The first 6 rows are patterns. Each new row is the sum of 2 different patterns, raised or lowered, with some noise. Before adding, each is slid sideways (what falls off one end comes back at the other) and multiplied by a number that may be negative. Names go in the order of the patterns.
Known rows, each followed by the names of its patterns:
[  6  -1  -3   0  -6 -12  -7 -13  -7  -6   9  -8   9 -12   1  -7   3  -5
  -2   3   0  -4   5  -3  -1  -9   4  -3]  Pib
[  0  -1  -1  -2   0  -3  10 -11  -2   1 -17  -4 -10   0   4   0   0   5
   5  -6  -2 -24  -6  -5  -4  -3  17  -9]  Mami
[  3  -5 -12   0   4  -5 -21   9  -5   7  15  -3   0  -1  -2  -8   7  -2
  -4  -6   2   4  -4   6  -4   5   3  -3]  savof
[ 16  -6  -2  21   3   7 -18 -12   6  -1 -11  -2  -8  -3  -7  -9 -18  -5
   0 -25  11  11   0 -13  -2   7   6  -3]  lim
[ -3  -5   1   0   5  -6  -5   1 -14   0   1  -7   3  -9  -7 -11  -5   5
   1  -4  -1   2  -8  -1  -3  -8   2  -9]  kaso
[-23   2  11   0   6 -12   6 -17   0  -3   5  -4  25   2   3 -15   0   0
   7 -11  -4   2   6 -17   0  -9  -6  -1]  viku

New rows, each followed by the names of its patterns:
[ 4  1  7  7 12  3  3  4  8 -9  7  2 15  7  4  3  8  0  4  5 11 -5 14  6
  9 24  3  0]  savof viku
[ 5  6  8  7  3 18 16 15 19 11 21 -3  7 -2 12 11  9 11 10  8  1  7 -3  1
  7 13 13  2]  Pib viku
[  1  13   8  15   9  19  11   8  19  -4  -8   3  16  -3   1   5   8  -5
   5  10 -19   3  -2  23  14  12   8  16]  lim viku
[-20   0  -3   3  -2  16 -20   3 -12   4  -7   2 -10   9 -11  -9  -3 -16
 -11 -11  -3   7  -7  -1  -4   1  -7  -6]  Pib Mami
[ -5   3 -21  -1   1   9  -1  13  11 -10 -10  -2   8   0 -10   3  -8 -16
   4 -15 -21 -12  -7  17   8  -5   4  11]  Mami lim
[10 19 39  8  6 10  6  9 16 18  8  6 11 17 -6 17  6 24 14  9 12 12  1 11
 13 16 -9 24]  savof viku
[ -1 -13   2  -1   3  -5  12  -2   3  10   0   6 -20  -5   6  -4  -3  -6
  -9  -8  -6   0  -8  -4   1 -12   3   7]  lim kaso
[ -3 -13  -5  -3 -21   3  -5 -22  -6  -8  14   3 -12  -3   4  -5   5  -3
   2   5  10   3  -5  21 -17 -17  -8   9]  lim kaso
[ 0 11  9  5  7  7  6 13  1 11  4 11  6 18  3 10 11 -4 12  9 -2 10 -5  1
 -3 11 11 18]  Pib kaso
[  8 -12   3 -13 -14  -6 -12  -7   0  -4 -11  14  17 -13  -1 -13 -36   1
  -9  -7  -5   1 -16  -4 -12   5  -9 -13]  Mami savof
[ 4 -5  2  5  7  6 21  8 11 14 11 10  3  9  9  7  6 12 -4  8  4  6 11 10
  5 12 11  8]  Pib Mami
[ -5 -10  10 -17  -7  12   3  -5 -21 -23  -1  -6 -17  -5  -5  -4  -2 -10
 -19 -20   0 -38  13   2  -2 -22  -5   1]  Pib lim
[-17  -6 -18  -5  -8  -7 -16 -17 -11 -21  -4  -6  -4 -17  -9   0  -8  -5
   1  -9 -12   1 -12  -2 -17 -18   5 -11]  lim kaso
[37 33 26 24 38 31 38 31 26 31 40 29 24 47 19 21 31 33 33 22 25 27 15 26
 30 15 23 31]  lim kaso
[12 17 -4 26 18 21  6 13 30 22 18 27  8 13 31 14 17  5  7 34 19 11 16 11
  4 15  8  3]  Mami lim
[ 5 14  2  3  5 20  6  1  6  5  2 12 12 -2  1  1 16 11  1 10 10  7 13  6
 13 11 17  7]  lim kaso
[-11 -11 -21  -9  -9 -11  -3  -2  -7 -14 -13 -16  -8 -13 -10  -7 -16   2
  -7 -10 -12  -7 -25  -6  -9 -14  -8 -10]  Mami kaso
[-15 -24 -16 -28  -3 -27 -17 -32 -26 -10 -19 -34 -20 -25 -11 -33 -14 -27
 -34 -27 -40 -23 -17 -17 -18 -32 -11 -40]  kaso viku
[-35 -17  -9 -47  -5 -11 -11 -18 -12  -5  -1  -9  -4 -17 -35   1 -13  -9
 -28  -4 -15 -11 -20 -13 -19 -13 -20  -9]  Mami lim
[ 6  3  8 20  1  7 15  8 12 10  5 19 20  9 16 27  4 -2  4 15  8 -2 -1 12
 -4 26 11 -6]  Mami lim
[  5  -2  -5  12  -7   0 -11  -8  -1  -1   5  -4  10  -7   3  -2   0 -10
  -2   4  -9  12  -8  -6   5  -8   8  11]  savof kaso
[  7  18  -1  17  -6   9   8  16  10   9  -6   6   4  -7  -3  11  -2  27
   8  15   1   8 -20  11   4   2   8  15]  Pib Mami
[-25 -26 -44 -10 -14 -19 -37 -25 -20 -18 -22  -6 -28 -24  -1 -21 -15 -38
 -35 -15 -25 -31 -25 -28 -24 -25 -31 -39]  lim kaso
[ -1   2  15  10   3   3  11  -1   8   7 -17   3   0  16  13  11   3  14
   8  12   8  12  11  24   5   5  24  -8]  Mami lim
[-4 18  0  6 16  4 15 16 20  8  0 -9  7  3  2 12 18  3 14  4 14  8 12  3
 13 -4 11 12]  Mami kaso
[-22 -34 -38 -30 -46 -31 -29 -23 -30 -24 -39 -32 -35 -19 -29 -30 -23 -24
 -34 -22 -30 -32 -31 -28 -31 -24 -26 -28]  Pib kaso
[12 10 10 10 15 15 15  1  5 14  9  4 18  7 10 11  9 15 14 13  5  8  0  7
  9  0 18  4]  Pib kaso
[ 19 -17  -4  -4  20 -10   9  -1  -4   5  -5  14  29  -1  12  19   6  32
   5   1  11  14  19  -1  40  -5  -3   0]  lim viku
[  3  -1   9  -6   2   1  -3   2 -15   4  15   6   8  -3  11 -10   5   2
   5   3  19   5   5  -4   5   8   7  -4]  kaso viku
[37 13 29 22 19 25 16 28 24 13 26 33 24  0 33  4 28 37 20 23 37 17 18 32
 23 20 20 25]  Mami savof
[  6 -12   6 -18  -5  -4  -1  -6  23   8  -1  -9  -5   1   4  -7  -5   2
   8 -16  -2  -5  -7   0 -26   5   9   3]  Pib viku
[ -4  -3  15 -14  -1   1   2  -4  -5  -1   0  -6  -8  -4 -11  -7  -5   8
   0  -4   2  18  -6  -2  -9 -30  -3  -5]  Mami savof
[ -1 -10  -5   0  -1 -12   0  13 -16   7 -16 -28  -7 -11  -2 -10   6 -15
  -6  -8  -2 -24 -14  -6  -7  -4 -14 -15]  savof viku
[-14  -4  -2  -7  -1 -11 -27  -8 -16  -5  -6  12 -11 -14 -11  -7 -10 -10
  -5  -1 -15  -4 -10 -14  -9 -12 -10  -6]  Mami kaso
[  2  -4  -9  -7  -4 -13 -11  -5  -3  -6  -4 -10   2   3  -3   0   6  -3
  -8   1 -12  13  -8  -7  -9  -6   1 -12]  Pib viku
[ 2  2  8  7  9  8 10 -6  4 -4 19 -5  8 -5 -3  4 -2  1  4  0  0  1  9  1
  2 -6  3 -1]  Pib savof
[  3  15  -9  10 -21   3   0   4 -11   1  -5  -6  -6  -4 -17  -2  -1  -8
   2   8  -7  -8  -1   3   7   8  13   8]  Pib lim
[ 6 15 10  5 17  8  5  6 -3  8 13  5  6 24 -6 13 13  6 13  5  5 10  1 15
 14 -2 10  7]  Mami kaso
[  0  18 -10 -10  -4  15  -2 -10 -11   1 -12   7   1 -20  -1 -10  18  12
 -10   2   6   0   6   5   8  12  15   3]  lim kaso
[-25 -24 -15 -33  -4  -7  -7 -25 -14  -1 -12  -9   2 -14 -17   4 -16  -3
 -25 -26   4 -16 -25  -9 -25  -8 -14 -12]  lim kaso
[-16  -2  -4   2  -6  20  -6   6 -14  -3   7   5  -6  -6  -3   2 -17  -6
 -12  -4  -2  -9   3   9   0   4 -22   7]  Mami viku
[-5 17  8  6  3 12 11 14  6  4 16 -3  4  4  6  2 11 13 11 -5 12  4 -4 19
  3  6  6 23]  Mami savof
[15 -2  5 14  0  0 17 13 14 11  3  9  6  2  8 11  7 11  0 14 10  8  9  3
  5 12  9  7]  savof kaso
[ -3 -12 -13  -4 -17 -12 -17  -8 -13 -10 -17 -17 -12 -12 -24  -2  -8  -9
 -17  -7 -10  -6 -16  -1 -12 -12   4  -2]  Pib lim
[ -6  12 -16  12  -6   3   0   5 -20   3   2   9   1 -17  -9   6   1  -3
   9   9   1   8   5   1  21  -3   0  -7]  Mami viku
[-23  -2 -12 -12  -7 -17   4 -15 -25 -14 -23 -15 -19  -1 -18 -27 -13 -15
 -28  -7 -19  -5 -16 -16 -24  -3 -14 -19]  savof viku
[ -6  -4  -9  -3 -11  -3  -4  -4  -3  -6  -4 -10 -13 -13 -11  -8 -10   6
 -11  -3  -9  -8  -5  -1  -3  -5  -8  -7]  Pib kaso
[  0   3 -11  -3 -16 -12 -10  -7  -8  -2   1  -5  -8  -6   1 -18  -6   0
 -14   2 -15 -12 -11 -10   4   5  -8  -7]  savof kaso
[-16 -11 -14 -10 -23  -3   6  -4 -11  -7  -9  -6  -8   3 -15  -5   7  -5
   2 -25 -11  -3  -5 -19 -11 -20  -7 -11]  lim kaso
[ -2  -1   5  13   7   5  -2   3 -20  -6  -1   2  -5 -20   6  -3  -4  20
  -3  -3  11  -1  -2   5  -7  -6  -8  -5]  Mami savof
[  4  -3   1  -2 -15   2  -5  -3  -2  -9  -3 -11  -1  12   1  -7   3  17
 -13   2  -8 -18   3  -7  -2  -3   6  -6]  savof kaso
[ -9 -23   2  -9  -3   4  -3  -4   7  -4  -8   2  -5 -16  -5  -3  -1  -8
   1  -8   0  -8  -1  -1  -9  -6  -2   3]  Mami savof
[-13  -4 -17 -11  -5   1 -10 -29  -6 -11  -6  -3  -6 -10  -9  -6 -18   1
 -10  -9 -16 -10 -12  -9  -3 -15   4 -10]  savof kaso
[34 10 21  8 11  1 11 16 25 15 39 24 24  1 16 -1 20  6 13 17 35 -4 17 10
 12 16 -2 17]  Mami viku
[ 15   4 -11   7  -8  11  13  14   8   2   5   3   2 -18   6   0   3   8
  14   4   6   8   2   2  -1   6  16  -6]  Mami kaso
[ -2  -1  -2   2 -10  -4  -6  -5  -4  -4   3  -5  -6   1  -5  -9  -5  13
 -12  -1  -6 -18   1  -4  -2  -5   0 -15]  savof kaso
[  3  -4  -4  18  -6   4 -20 -10   3  -4  -5   6  -3   6  -2  -4 -22   1
 -11  -9   3   9  -6  -7  -3  -2   0  -2]  Pib lim
[  5 -16  19  -3  -8  -1  -5   5  -3  -1   7   1  -6  14 -14   5  -4   4
  -3  -1 -11   0   5  -2  14  13   2   6]  Mami viku
[ -9  -2   3   2  -2   8   3  -9  11   3  -7 -14 -14   3   3  -6  -1  -2
   1  -9  -7 -28  -7  -3 -18   4  19  -7]  Mami lim
